There are 3 ways to turn a row about zero (a turn may also mirror it). The second row of each pair is the first, turned, with some noise.
Known pairs, each followed by its turn:
[ 18.4 -15.9  27.2 -45.3   2.7   1.2]
[ 10.0 -27.1  -5.8  -7.4 -27.6 -40.2]
(2)

[ -5.3  24.4 -27.4 -18.2 -27.8  43.2]
[-38.5  31.2  10.0  38.7 -17.4  -3.5]
(1)

[-33.0  -4.5  35.4 -40.5 -11.6 -17.9]
[ -0.9  -0.3  43.2  -7.3 -22.8 -43.2]
(2)

[ -9.6  10.2 -46.9 -46.6  32.6 -18.4]
[ 16.3   9.6 -11.4 -23.5  54.1 -45.0]
(2)

[-22.2 -14.9 -30.3 -41.0  15.7   0.2]
[14.3 15.5  0.1 41.3 32.2 17.7]
(1)

[ 24.4  46.1 -46.7  23.5   7.4 -20.7]
[ 34.5  -1.4  23.4  -0.7 -66.9  -1.8]
(0)

[ 15.4  13.7 -13.5  43.0 -47.4 -25.3]
[-13.1   0.1  40.8 -21.7 -39.1  38.6]
(0)

[ 40.7 -26.6 -18.8  40.6   6.9  -8.4]
[-27.9 -45.0 -21.0 -22.6   1.3  28.2]
(1)

[-24.2 -30.5  28.6 -37.8   7.7 -42.4]
[57.1 -4.4 30.3 -5.9 43.3 -2.5]
(1)

[ -1.5 -35.8  23.1  39.3 -12.4  -5.6]
[  6.6  27.2   0.3  -2.5 -42.1  32.2]
(2)

[-31.2  18.1 -19.2  31.2 -35.8 -20.1]
[ 12.4  15.6  23.6  -5.5 -48.9  31.2]
(1)

[ 22.8 -31.4  33.8  35.8  38.7  43.6]
[-27.2  64.1 -12.4 -15.4  14.3 -41.0]
(0)

[-46.2  45.4 -30.4  46.0   7.8   2.1]
[-21.3  26.9  36.4   2.5  57.1  44.1]
(2)

[20.6 25.6 10.8 32.2 29.4 13.7]
[ 24.2  43.3  12.4  -9.5 -11.8 -17.8]
(0)

[  6.0 -19.9   0.8  46.7 -11.4  29.0]
[-20.6  10.7 -19.8   0.0 -22.4  49.5]
(2)

[ -2.7  37.4 -47.1 -42.0  35.8 -24.6]
[ 56.4 -35.7 -23.2  31.3 -37.1 -13.5]
(0)

[ 28.5 -40.2 -17.3   1.5  46.5 -19.9]
[  3.6 -37.6 -38.6  -5.2  40.9  28.8]
(1)

[-22.2 -44.1 -21.3 -35.4  34.5  -2.7]
[ 26.0 -13.8 -10.2  47.0  44.2  19.0]
(1)

[ 38.1  29.2 -26.0  -0.7  28.4 -16.4]
[ 39.7   8.3 -14.0  -8.1 -42.2 -13.3]
(0)

[ 35.6 -15.4   7.9  30.2  23.1 -32.0]
[ -5.3  43.8 -25.1 -19.4 -32.4  15.0]
(0)

[-20.1 -47.3 -37.7  -2.2  29.3   3.4]
[  7.2  37.0 -27.2 -50.2   7.9  -2.5]
(2)

New pairs, each followed by its turn:
[ 38.8   9.6  -2.3  10.6 -31.1 -37.3]
[  4.0  -8.3   3.5 -41.4 -34.8  35.3]
(0)

[-0.7 -3.8 37.3 46.6 21.0 41.2]
[ -6.8 -41.2 -28.1   2.4 -35.4 -45.1]
(1)

[ 45.0  11.6 -27.3 -15.8 -38.6  41.1]
[-12.9 -39.7  22.7 -49.0 -18.6 -36.7]
(0)

[-22.4 -10.8  25.0 -17.9  11.9  18.0]
[ 19.9  -2.6   0.5  25.7   8.8 -27.9]
(1)

[-43.0 -25.9  -9.4 -39.7  24.8 -41.5]
[59.3 10.6  6.5 20.7 41.8 26.1]
(1)

[-40.1   2.1  35.0 -26.6 -43.3  15.1]
[ 16.8  18.7  56.2  22.1 -13.0 -38.3]
(1)

[-14.3  12.0  18.1  40.5 -11.2   0.5]
[-3.1 29.2 35.2  0.6  6.1 16.9]
(0)

[-39.7  -9.6 -44.3   2.0   9.4 -40.9]
[ -1.9 -17.7  -6.4  56.8 -31.6  27.2]
(0)

[ 17.8 -43.0 -15.9  39.3 -36.2 -19.7]
[-16.3 -50.3  31.4 -16.0 -16.9  40.9]
(1)

[ 30.6  -8.9  14.7  30.0 -39.0 -22.0]
[-20.9  13.0  11.3 -38.1 -16.7  37.0]
(0)

[ 38.2 -34.4   7.3  -1.9  39.3 -20.1]
[  5.1 -38.4 -25.0 -19.9  47.2   4.8]
(1)

[ 32.3 -40.9   8.6  -7.7  45.4 -47.1]
[ -7.0  28.7 -74.4  -2.2 -23.3  14.3]
(0)

[-36.3 -14.6 -38.2  -6.8  37.8  -7.7]
[ 31.0   4.1 -31.2  37.6   8.3  33.6]
(1)

[-16.3  20.1   3.5 -29.8   5.9  13.7]
[  6.4  29.6   0.3  17.6   6.4 -17.9]
(1)

[ 46.9  19.3  43.1   3.9  -8.2 -16.5]
[-16.1  -0.5   4.6 -61.4  11.4 -28.2]
(1)

[ 23.4 -46.4 -23.6  13.0  -1.5  23.0]
[ -3.3  20.1 -49.5 -14.3 -19.8  12.0]
(2)

[ 31.9 -12.7 -14.7 -44.9 -18.6   7.5]
[-35.1  11.4  21.9   8.0  44.9   6.5]
(1)

[-29.7  32.5   4.6  41.3  20.1  -8.7]
[ 8.5  5.6 41.2 -2.6 26.9 41.4]
(2)

[-26.9  27.5 -12.1 -20.0  20.7  20.5]
[  7.8  35.9 -18.9  30.4  -2.3 -10.4]
(1)

[-0.5 -5.5 15.0  7.3 -8.5 19.8]
[ -7.7 -12.2   6.7   5.6 -11.8 -19.1]
(1)

[ 45.9  27.0  -0.6  31.6 -33.5 -40.1]
[-24.8   2.7  14.3 -70.6 -18.0  24.1]
(1)

[ -1.5 -40.5 -38.0 -23.0 -16.3  -7.6]
[ -7.2 -11.3  22.8  26.5  27.5  43.2]
(1)

[  6.6  18.2  -2.3 -27.4  17.6  32.8]
[ 21.6 -10.5  -4.8  -4.4  13.6 -41.7]
(0)

[-26.4   9.2  34.2  23.2  13.3 -12.5]
[ 39.1  -9.0  -5.9 -13.9 -25.3 -19.6]
(1)

